The rows are grouped in 4 ways, from coarse to fine. Each group lies inside one group of the grouping before and may be the whole of it. The rows also spread widely along 13 directions, which tell nothing about the answers.
Known rows, each followed by its group in each grouping:
[-17  -6  27 -20  -9 -27  40   9   6  43  -2  -4 -15  -1 -11 -30  -2 -28
 -37 -14   5   6   3 -19 -38  32  23 -35 -19  17  24  15]  Pimop Q62 kos Dape
[ 19  -7   2  -4  -5  18  -9  33 -33  -5 -27  19 -12   4   4 -11 -75 -11
  -6   6   4  -3  28 -51 -16  11 -19   4 -11  11  34  27]  bibe Q656 Fise Loku
[-29  -3  19  28   3   9 -11  27 -11   6   7   6 -22  -7  43 -29 -25   0
 -10 -24  17   3 -29  16  -6   0  10  17  -8  -1 -24 -27]  bibe Q656 Zov mival
[-14  10 -26   5 -12   6  -4 -18  -1  17  21 -34  27  10   4  12  -6 -19
  13 -37   4  18  -7  19  -7  -6 -22  11  31  -8   4 -16]  Pimop Q62 dozag Bal
[  2   2  -2  14  38  10 -41  27 -24  18  37   9 -11   3  25 -38  -5  -2
 -41 -11  18   9  -8   4   8   3   0 -23   5 -16 -33 -10]  Pimop Q758 Sape vik
[  8  -7  -4   0  19  30 -27  53 -13   2  23  14   9 -10  20 -15 -32   7
 -20  -7  22  -2 -10 -20  15  10 -26 -15 -20 -24 -13 -10]  Pimop Q859 zasez kap
[ -1   2   8  17   0 -10 -30  28  -1  17  22  -7 -13  17  24 -52 -34  16
 -10   9  -6   3  24 -17  -7   5  -7 -20   0 -24 -29  35]  bibe Q91 vefas pake
[-29  19 -29 -15   8 -18  12  -3   3   2   2  -9  -4  31   1   6 -12  -5
 -29  -2   1  17  -6   4  22  15 -17 -41  19 -38  -4 -16]  Nemuv Q41 bage sas
[-32   6 -22  -8 -18   3  16  20  33  -2 -11   2   3  31  23 -31  -3  30
  -1 -19  53 -24 -15 -30   9 -10 -20  27 -23 -21   6 -51]  Nemuv Q41 Kuf Fizo
[-17  -8  13  21  27   9 -11  42  -6 -28  13   7 -24 -22  24  15 -58   9
 -13  19 -13  17 -33  34  22  27 -14 -21   8 -12 -31  -6]  Pimop Q62 dozag Tevi
[ 12 -10  -6 -17   5   7   0  26 -33  30  10  -7   6  11  19  -6 -61 -31
 -36 -17  15  35  17 -12 -10   9   6   4  17  13  57 -18]  Pimop Q859 zasez zirik
[-25  -5  29  -2 -18  11  27  47   2  15 -23  12 -24 -18  28 -34 -38  -6
 -16 -31  36  -9 -15 -30 -30  14  11  17 -34  -3  13 -13]  Pimop Q62 Bubo Reta
[-12  -6  -5   7  -4 -17  18  14  18  15   7   4 -21  20  12 -27 -14  -3
 -10  18  -8   9  16 -22 -20   5  12   9  14  32  24 -27]  bibe Q656 navul Ribek
[ 11 -23   6  45  13  -1 -33 -26 -17  16  30 -17  16  -2  -5 -38  29   4
  31  16  -1  -5  12  -6 -37   2 -12  -4   2  31 -33  20]  Nemuv Q584 Lami ramub
[-36  -7  -7 -12 -59  -3  48   9  44  -7 -17 -10   0   6 -28  12 -11   1
  47   3 -24 -22   6 -27 -33  21 -15 -11 -21   2  16  15]  bibe Q656 Zov dasi
[ -4   0 -26 -21  -9  -5  18   4  55 -24   1  19 -14  34 -28  10   2  35
  -5  17   3 -40 -23   5  30   5 -34 -22 -26  15  -4   2]  bibe Q656 navul tob
[  1  10 -11 -12 -20   4  -2  28  33   2   7   2  -3  17  -5 -20 -24  19
   2  -3   1 -21   8 -30   4   3 -37 -19 -22 -22 -12  34]  bibe Q91 vefas Kibi
[  2  -1  -3 -16 -19 -11   8  15  51   3  20 -11 -11  23  -1 -22 -16  25
  -6  -2  14 -15  -6  10   0   0 -10   1 -12  11  -2  22]  Pimop Q62 kos Kodig
[ -2  15 -15  -5  -7  20  -7  35   8   6 -16  45 -58   8   4 -48  -2   0
 -21 -17  22 -23  16 -42 -31 -13  11  -3 -17   4 -14  11]  bibe Q40 kede Neze
[ 26  -4  33  19  -4 -13 -25  11  30   7  37  -9 -28   2   8 -33 -32   7
  -1  15 -23   4   6  16 -19   0  -9  -7   4  23 -35  85]  bibe Q656 navul tob
[ -1 -21  -6   7  21   8  13   4  33 -11  16  28 -14   3  -2  -7  31  26
  -5  11  36 -25 -53  18   8  -2 -10  12 -29  60   1 -55]  Nemuv Q41 Kuf Fizo
[  6 -28  13  14   3  38  -2  39  -1   4  14  26 -13 -30  12 -22  -3  -1
   7 -15  31 -17 -26 -11 -32   0   5  28 -32  50  12 -29]  Pimop Q758 Sape vik
[  9  -7 -14  -4 -26  19 -30  20  24   1  28  -7  10  13  -8 -38   4  32
  27 -16  18 -36  11 -14 -15  -2 -20 -14 -30 -20 -35  41]  Pimop Q62 kos Dape
[-22  -6  12   0 -24 -16  27  22  82   8  44 -28  14   2   5 -16  11  26
  17   9  -3 -10 -23   7  -1  11 -24   0 -14   0 -18   0]  Pimop Q62 kos Kodig
[  6  20 -16   7   4  18   4  -9   9   9  -3  15  -9   2   5   4   4 -24
 -12 -40  23  -6 -29  -7  -3 -22 -32  35   7  30   8 -19]  bibe Q656 navul tob
[ -2  12   1  16 -20 -22  11 -24  36  16   8 -19 -11  14  -7 -14   4 -14
  13  -4 -16   1   5  -6 -28  -8 -19  16  21  27 -10  35]  bibe Q656 Zov mival
[ -7   9 -21  10   2  31 -28  27  10   1  31  21 -16  -4  -1 -19  20   5
   7 -11  -7 -11  -3  -9 -10  -5 -14 -29  -6 -20 -46   6]  bibe Q40 kede Neze
[ 12   1  14  21   3  -5 -14 -18 -17  18   4 -16  -1   0  10 -21 -18 -20
   0 -16  13  15  -1  -2 -26  -4 -17  13  12  17  -4  34]  Nemuv Q41 bage sas
[ 27 -17 -23  -9   7   9 -20   6  -3   0  14   8  16  13 -33 -15   4  15
   6  20   4 -28  20 -33  -7  16 -27 -35 -20  17   0  21]  Pimop Q62 kos Dape
[-20 -21  16  26   0  21 -26  42 -37  -7  10  -8 -19 -14  45 -11 -73   0
   2 -14   7  23 -14  38  -9  10  18   9   9 -14 -14  -7]  Pimop Q859 zasez zirik
[ -3  11  -5  16 -23 -32  14 -42  39  15 -10 -24   4  35 -12 -22  10   2
  14  -2   7 -21   3 -19 -14 -15 -35  33   8  30  -1  24]  bibe Q656 Zov dasi
[-25  29 -27 -12 -23  -5  20  -5  38   3  -2  -8  -7  27  -4   7  -4  -7
  -4 -27  -1  -6 -11  -3   7  -7 -30  -2  12 -21  -6   3]  bibe Q656 navul tob
[-15  -3 -16  15  -8 -10   4  -9  10  18   4  -6 -15   9  -8 -35  26  -4
  12   0   2  -9  16 -15 -41   3  14  -1  12  21 -10  -8]  Pimop Q62 kos Kodig
[-29   8 -19 -23 -29   0  27  19  29  14  10 -16  24  25   9   5 -21  -2
  -2 -24   7   2  -7 -18  10   6 -25   2  -8 -19  30 -33]  bibe Q656 Zov mival
[ 10   0 -26 -27 -24  13  16  -1  32  -3   8 -13  18  16 -24  30 -21  -2
   9 -21  11 -11 -17  10   8  -1 -41   2  -6  11  24  16]  Pimop Q859 zasez zirik

New rows, each followed by its group in each grouping:
[  3 -27  -2  20 -21  15   5   7  21   3  22  -2   8 -10 -13  -2   6   2
  45  20 -21  -7   5 -14 -37   5 -15   9  -3  48  12  -2]  bibe Q40 kede Neze
[ -9 -17   4  12 -15  25   8  47  12   8  21  -8  19 -25  20 -11 -23  -3
  29   1   1   7   5 -38 -29  14 -15  18  -5   2  14 -29]  Pimop Q62 Bubo Reta
[ 13   8   7  -3   2   0  -1   4 -10  38   6   4 -17  -6  -9 -31   1 -39
 -25 -23   7   8  16 -28 -42   6   2 -19   3   9  -4  43]  Pimop Q859 zasez zirik
[ 16   8 -21  17   0  20 -25 -17  16   2  16  -7  13   6  -6  -8  17   4
  17 -28  29 -23 -23   6   1 -24 -47  25   1   9 -32  18]  Pimop Q859 zasez zirik
[-12 -27   5 -10 -38  17   2  39  16 -10  24 -16   0  -7   0   3 -48  16
  33  -3 -12   1   1  24 -22  22   8 -17 -17  -4   5  23]  Pimop Q62 dozag Bal
[ -5  27   0  -2 -23  19  -3  10 -12  13 -24 -10  -6  -8   5  -8 -40 -33
  -2 -56  20  -1   1 -25 -24  -6 -32   8   2 -41 -15  55]  Pimop Q859 zasez zirik
[-14  -6 -19   3 -11 -25  -5  -2  12  -3  -6 -16  10  52   8 -26 -32  33
  -2  21  10 -17  16 -19  20   4 -23   4  -2  -5   8 -12]  bibe Q656 Zov mival
[  8  11 -34   6 -18  -6  -9 -21  -5  18 -11  -6 -24  20 -20 -33   7 -20
  13  -8  -2  -2  50 -32 -56 -10   9   3  33  17   0  31]  Pimop Q62 dozag Bal
[-24  13 -50  19  -7   5 -27 -10   5 -19   7 -11   6  41   5  -4  -6  23
  24   2  -2 -13   5   4  20 -12 -30   1  25 -30 -30 -22]  bibe Q656 Fise Loku
[-14 -20   2  16 -18   4   7  36  22 -19  11  -6  -8   2  17   2 -54  17
  29  31 -27   7   6  -3  -7  15 -10   9   7  12   9  -8]  bibe Q656 navul Ribek
[ -9   0  -5  14  19  -1   3  12   1   4   7  21 -25   2   6 -11  -2  -8
 -17   9  -6   1 -11  -5  -4   8  -2  -8   6  24  -6 -23]  bibe Q656 navul Ribek
[-20   6 -21  -2 -14  21  -3  15 -13  25  19   1   4   4  10 -10   2 -26
   3 -39   2  11   4 -11 -25  -2   8  -5   4  -8   9 -31]  bibe Q656 Zov dasi
[-17 -12 -25  22   2 -11  -1 -34 -11   1  -2  -2 -10  29  -9  -1  11   1
   8   3  -2  -7 -10  26  -6  -2   6   3  18  41   5 -34]  bibe Q656 navul tob
[-29   7  -8  -3  -9  20  -8  23  20  22  53   1 -10   5  21 -14  18  -2
 -14 -47   8  11 -35  44   1  -8  13 -17  -5 -16 -25 -30]  bibe Q40 kede Neze
[-12  16  -9  20   5  -6  -4  25  13  10  20   1 -26  -1  18 -17 -18 -22
  -2  17 -35  28  25 -28 -25   4  -3  -5  39  -6 -16   2]  bibe Q656 Zov dasi
[ -2 -17  -3  -2 -10  30  -7  27  -9 -11   5  15   7  -4  -5   5 -27   8
  16 -10   3 -20 -15  -5   0  14 -20 -14 -33   5   4   1]  bibe Q656 navul Ribek
[-21   9  -4 -18   2 -26  44  36  62   5   9   5 -12  17   3 -21  -4  14
 -29  35   1   0   5 -47   6  20 -24 -21 -10  -8   8 -16]  Nemuv Q584 Lami ramub
[  1  12 -43  19  23  -7 -15   2  -3 -19 -11  22 -34  24 -11  -6  -9   1
  -4  47 -30  -2  33 -36  -1   5 -20 -23  39   4 -19  -2]  bibe Q656 navul tob
[ -8  -2 -49   8 -15  33 -27  -3 -23 -29 -35  20  -7  19 -21 -16   3  24
  43  -8  28 -45  16 -37 -18  -6 -24  -8 -18 -21 -25   5]  Nemuv Q41 Kuf Fizo
[-19   8 -12  36   7  13 -32  40  21  -8  31  11 -24   4  40 -43  -3  24
  11   9  -2  -4   1 -12  -1 -11  -7  11  12 -23 -55 -22]  bibe Q656 navul Ribek
[-22  -5  -1  -5 -30 -12   9   0   9   3 -20 -19  15  43  16 -21 -44  25
  -3 -18  32 -24  -7  -9  17  -1 -24  22 -22 -10  21  -7]  bibe Q656 navul tob
[ -6  15 -54   4 -13  -1  -8  -7  32 -10  -5  -6  -9  43  -5 -20   4  22
  13   2  19 -23  19 -26  -1 -23 -28  27  24  -1  -6 -14]  Pimop Q758 Sape vik
[-37   7  -7  33 -11   1   4 -22   9 -10  -6 -15 -26   2  23   2  -5  -5
  23 -31  14  11 -39  50 -17 -16   3  36  28   9 -26 -22]  Nemuv Q41 Kuf Fizo
[-22 -28 -17   5   1  18   0  31 -17 -36  -7   7 -15  -1   7  25 -56  20
  14  16  -4   0 -19  31   9  25   4  -9   1  12  12 -40]  Pimop Q62 kos Dape
[  0  -6 -21  -9  14  15 -16   6 -43   9 -11  30 -43  13  -4 -21  -8  -9
 -33 -30  31  -8  -4  17 -19   3  38 -21  -6  21   4 -18]  Pimop Q62 Bubo Reta
[-15 -13 -29  -6   2 -18  34   9  31 -24 -26  32 -31  25 -35   1   4  22
   1  60 -17 -33  10 -39  -1  25 -11 -30 -14  38  14 -25]  bibe Q656 Zov mival
[-41  13  20   0 -31 -18  34   4  38   4   4 -32 -13 -13  -8  12 -19 -15
  11 -17 -28   9 -22  28 -19  26 -11 -32   6 -30 -31  50]  Pimop Q62 kos Kodig
[-37  -5 -43 -34 -55  36  26  27  14 -26 -19  -4   9   8 -22  34 -30  11
  43 -34   7 -26  -8   2  -9  15 -13 -15 -24 -30  21 -17]  Pimop Q62 kos Kodig
[-10  10 -32   7   9 -23   4   5  33   6   3 -15  27  36   6 -31   5  25
  -6  30  16 -16  20 -63  18   3 -51   9  12 -16  -2 -34]  Pimop Q62 kos Dape
[  1  11 -12 -23  21   1   4  33   9  28  19  18  -9  17   9 -34   1  -7
 -59 -14  32  -1  -2 -35   8   4  -6 -17 -11  -4  13 -27]  Pimop Q758 Sape vik
[-42 -11  29  21 -13  -8  23 -12   0  -2  -2 -30  18 -19  -1  21 -16 -11
  26  -9 -13   9 -41  26  -9  31 -25 -23  -8 -18 -21  15]  Nemuv Q41 Kuf Fizo
[ -3  -6 -16  -9 -12  12 -19  -3  -7  11  29 -19  24   7 -21  -1   5  -1
  14 -23  -5  -8   0  13  -8  16 -16 -46  -9 -22 -20  27]  Pimop Q62 kos Dape
[  5  -5 -45   4  -5  19 -24   7   2 -12  26  -2 -16  14  -5   3 -10   5
  21  -1 -11   7  14  23 -17  -6   7  -4  33  16  -6 -10]  Pimop Q62 kos Dape
[ -8 -40 -16   8  14  -3 -10  15  15 -16  39   6  -5  13 -24  -5  14  37
  12  55 -20 -17  -5  22   4  30   7 -52 -12  27 -16 -18]  Pimop Q758 Sape vik
[  1 -19  38   9   8  -6  11  14  -3  33  30 -12   9 -29   0 -14  -5 -25
 -10  -3  -9  16 -13   1 -30  29   1 -23 -11  27   4  16]  Pimop Q62 kos Kodig
[ -6  -1 -17  -8   8   0  14  22  41  -3   0  29 -19  12 -20 -29  29  22
 -15  18  22 -42  -8 -43  -1   8 -21 -18 -31  13 -14 -11]  Pimop Q758 Sape vik
[ -9   0  34  31  11   3  -3  43   7  32  35 -18  23 -36  34 -36 -13 -19
   2   6  -9  23   7 -54 -27  22 -28  -1   5 -25 -23   3]  Pimop Q62 Bubo Reta
[  0 -17  10  14 -21  26  -9  47  21 -18  24   1 -20 -10  35   1 -64  12
  22  -3  -6  10 -15  24  -9  -5  -3  35   1  23   7  -2]  bibe Q656 navul tob
[ 13   5 -10 -17  12  11  -4  35  21  20  36  12   2  -3  -6 -19   6  -7
 -24  -3   5   1   7 -32  -6  11 -18 -29  -9  -4  -4   4]  Pimop Q62 dozag Tevi
[ -5  -3  -8  -2  -8  31   0  48   8 -10 -14  42 -39  -4   8 -23 -23  11
  -5  -4  18 -23  -1 -34 -16  -2  -4   4 -27  11   2 -10]  bibe Q40 kede Neze
[ -1 -11 -40 -15 -22  49 -35  16 -27   4  22  -3  36   8 -17   0   1   5
  27 -45  22 -23   2  -3  -6   3 -20 -31 -28 -39 -12   4]  Pimop Q859 zasez kap
[-18   2  17  13 -23   1   1  13   2   6 -20 -19  26 -12  -8 -28 -15   4
  27  -6   6 -31  11 -61 -22  24 -50 -18 -31 -45 -33  52]  Pimop Q62 kos Dape
[  9   5 -12  -9  17  33 -17  20  -9  19  34  22 -19 -13   7 -11  14 -21
 -27 -53  28   5 -32  29 -12  -8  13  -7  -7  20  -7 -21]  Pimop Q62 kos Kodig
[ -8 -11 -49 -36 -28  52 -16  55  10 -21  26  13   6  10  -8   9 -23  27
  23 -24  13 -20   1   5   3   7  -3 -29 -28 -29   5 -21]  Pimop Q62 kos Kodig
[ -6   8 -26  -8  -5   2  -9  17  49 -12  31   7 -23  32   4  -5  -7  31
 -11   4   0  -9 -18  29  26 -12 -17 -10   3  -1 -21  -4]  bibe Q40 kede Neze
[ -3   1  14  10 -16  -8  17   6  17  16 -12  -8   9   6  12 -22 -25  -8
   2  -6  13  -8   1 -45 -16   0 -33  34 -10  20  20   3]  bibe Q656 Zov mival
[  0  -1 -56 -35 -18  19  10   9   7 -14   1  11 -29  29 -27  28 -24  -6
  -4 -14  -2   1   8  21  -8  -1  12 -17  18  20  37 -11]  Pimop Q758 Sape vik
[ -5 -20 -16  -9  -1  -5  -3  26  19 -18  24 -14   2  25  10   7 -49  33
  -3  24  -2   4  -7  29  26  16  -9  -9   6   8  13 -22]  Pimop Q62 kos Dape
[ -5  -2   1  29  -6 -17   2 -24   5  17 -17 -21  15  13   3 -37   5   3
  14  -3  26 -20   6 -38 -23  -4 -30  36   4  20  -3   0]  Pimop Q62 kos Dape
[-15   5 -10  11   3  30  -1  53  31 -20  23  13 -19 -25  21   6 -22   6
   9  -4  -2   5 -24   3   0   5 -19   7   4 -12 -27 -22]  Pimop Q62 dozag Tevi
[ 22 -14 -10  24 -12  36 -29  24  -2 -12  10  11  -2  -3  15 -16 -35   9
  38   0   9 -12  10 -23 -23 -17 -22  46  -2  34   8   1]  bibe Q656 Fise Loku
[  8  -4  -2 -19 -24   1  10  47  57  -4  25 -14   3  15   7 -13 -48  23
   1  17   0  -4  14 -28   3   6 -31   6  -7  -6  16  25]  Pimop Q758 Sape vik
[  0  -1  -2 -16 -15   2  -7  11   0  10  -7  -8  16  30  10 -33 -32  18
 -11 -24  46 -17   2 -28   5  -1 -27   3 -31 -22  11  15]  Nemuv Q41 Kuf Fizo
[ -4   0  -6 -13  18   3  18  54  46  12  53   5   4 -13   8  -2   2  -4
 -20  24 -18  21  -6 -21   3  24 -16 -28   5   2   6 -34]  Pimop Q62 kos Kodig
[ -5   5 -24 -16  28   5  21  22  -4  -2  -9  45 -50 -11 -30   5  13 -25
 -35  14 -13  -1  -1 -18 -20  28  13 -57   3  23  -1 -13]  Pimop Q62 kos Dape
[ -8 -11   7  -7 -17  13 -12  33 -18  -1   9  -6 -35  -3  16  -8 -64  -6
  -5 -25  -3  18   2  40 -24  13  33 -16   4  -3   2  28]  Pimop Q62 kos Kodig
[-13  12 -34  -2 -32  -9   7 -35  -6  30  -5 -31  -8  33  -5  -8  -7 -33
   5 -45   9  18  19  16 -39 -18  15  21  45  10  21   5]  Pimop Q859 zasez zirik
[-41   6 -37   0 -28  -2  32   7  56 -30 -13   9 -11  20 -28  13  17  27
  37  25 -23 -37  -7 -21   4  14 -32 -24 -10 -14 -22 -14]  bibe Q656 navul Ribek
[ 13 -13   2  19 -28  -5 -30   1  18   7  26 -21   5  23   2 -39 -18  21
  35  12  -9 -13  30 -13 -26  -6 -12   8  -3  11 -17  49]  bibe Q656 Zov dasi
[  2 -28  45  20  -3  -1  -6  28   6   3  19   0 -31 -26  10 -29 -30   7
   6   8  -4  -2 -15  27 -34  21  20  -9 -20  34 -22  41]  Pimop Q62 kos Kodig
[ -7  -4 -35 -14 -33  -3  23  -5  58  -1  21 -10  15  32 -26   6  16  17
  31  10 -13 -21   5 -12  -3  -1 -28  -2  -3  21  16  -8]  bibe Q656 navul Ribek
[ 14  16 -44 -12  13  15 -13  -2  -2  31  27  12  14  16 -16 -25  46 -23
 -10 -15  13   4  27 -55 -24  -7 -19 -25  10  -4   3 -15]  Nemuv Q41 Kuf Fizo
[-19 -30  20  20 -20  44  -9  60 -17  -8  15  -3  29 -32  36   1 -58   4
  39 -12   2   1 -17 -18 -11  18 -22  20 -32  -8  12 -31]  bibe Q656 Zov mival
[ -4 -22   3  24  13  19 -17 -18 -22  -5  -8  16  11  -6 -14 -19  31  16
  19 -12  40 -42 -37  -2  -9   5 -24  -7 -45  21 -28  -8]  Nemuv Q41 Kuf Fizo
[ 27  -8  -3  12  20   5 -24  26  21  18  38  22  -1   7   3 -50  22  12
  -9  26   7 -18  16 -53 -11  -2 -21  -5 -18  31 -13  -3]  bibe Q656 Zov mival
[-11   1  -3  22 -31  10   9  -1  51 -18  14 -27  13   2  11  25 -31  14
  43  -4 -11   0 -30  22   6 -14 -54  46  16  14  -4   4]  bibe Q40 kede Neze
[  1 -10  -5  19  -6  19 -13 -23  -7   8  32  -4   6 -15 -26  18  27 -24
  31 -19 -27  -2 -22  34 -26   6 -11 -27   3  27 -23  23]  bibe Q656 navul tob
[ -2  -5 -11   3 -12   6 -16 -16 -32  37  11  -2   8  10 -24 -28  23 -19
   8 -27  -4 -11  19 -15 -38   9   4 -44 -15   0  -8  27]  bibe Q91 vefas pake
[  3   9 -11  -5 -19  -6  -2  15  14  13  20 -21 -26  12  13 -12 -44 -18
  -3 -12 -16  33  26  11 -32  -2  15   5  42   5  10  27]  Pimop Q62 kos Dape
[ -2 -14  22  12  -3  -6   7   3 -14   0 -29  -5  15  -1   2 -20 -34   5
   6   9  25 -17  -5 -44  -8  19 -41   2 -31   1   8  23]  Nemuv Q41 bage sas
[ 24 -11 -33  -2  -6  35  -9  18  11  -1  12  24   2   7  -5  -4  -3  10
  17  -8  19 -22  -4 -21  -9 -16 -26  26 -16  49  29 -31]  bibe Q91 vefas pake
[-46 -18  18  -3 -37  -3  29  15  28   4  10 -33  27  -1   4   4 -21  16
  22 -22   9 -11 -35  23   1  26 -14  -9 -31 -22  -2  -8]  Pimop Q62 dozag Tevi
[-12 -23 -14  32 -17  23 -16  -7 -23  -4  -2  -3  27  -5 -16  -6  10   2
  58   4 -10 -27   9 -31 -30  11 -26  -5 -14   7 -12  -4]  bibe Q656 navul tob
[-28  29 -32   9   4 -32  23 -28  37 -13 -25  -1 -46  28 -21   5  10  -2
 -14  13  -9  -9 -11  13   4  -1 -18 -15  36  -4 -38  15]  Pimop Q859 zasez zirik
[  0   9 -23 -20  -2 -13 -12  22   4  -1   8   3 -21  39  -1 -14 -45   8
 -27  15 -16   6  30 -14  11  12  -5 -40  10 -21   0  24]  bibe Q656 Zov mival
[-21   9 -21 -30 -13 -13   3  15   5 -12 -21   7 -26  53   6  -8 -56  25
 -37 -13  22 -15  -6  14  34   5  -2 -19 -16 -24  10  -1]  bibe Q656 Zov dasi
[-32   0 -19  26 -13   3  -5 -17   6 -13  24 -25   0   3   1  35 -12 -10
  37  -7 -39  21 -22  55  -3   4 -10  -6  38   0 -24 -11]  bibe Q656 Zov dasi
[  5 -10 -14 -16  -6   0  -7   3   0   4  10   5 -19  28   0 -21 -14  12
 -14 -11  27  -5  -4  18  -6  -2  12 -11 -12  18  13   3]  Nemuv Q41 bage sas
[-12  16 -33 -10  12  16   9  26 -15   5 -17  54 -57  -2 -17 -13  14 -31
 -25  -3 -10  -4  18 -42 -35  11  24 -40   2  11  -1 -20]  bibe Q656 Zov dasi
[-14 -11 -19  34 -10  12 -21  -7 -27   3   0 -20  20  14  24  -8 -32   5
  30 -15  10   2  -2   3  -5 -10 -21  36  16   9   9 -38]  bibe Q91 vefas Kibi
[-39 -18  -9   6   1   4  20   2  -9   3  20 -12  19 -17 -21  28  14 -16
  17   3 -29   9 -22  20 -11  41  -2 -54   1  -5  -8 -31]  Pimop Q62 kos Dape
[-19  -7  -5   4 -23   3 -11  16 -19  -3 -25  -2  10  21   0 -29 -36  17
  16   0   9 -30  21 -46  -7  17 -23 -17 -30 -32  -8  19]  bibe Q656 Zov mival
[ -8 -32  -3   4   8  25  -8  29  -7 -23   1  39 -45  -9  -3 -14  -5  27
   0  -3  26 -32 -36  38 -11  12  31 -13 -37  43 -13 -27]  Pimop Q62 kos Dape
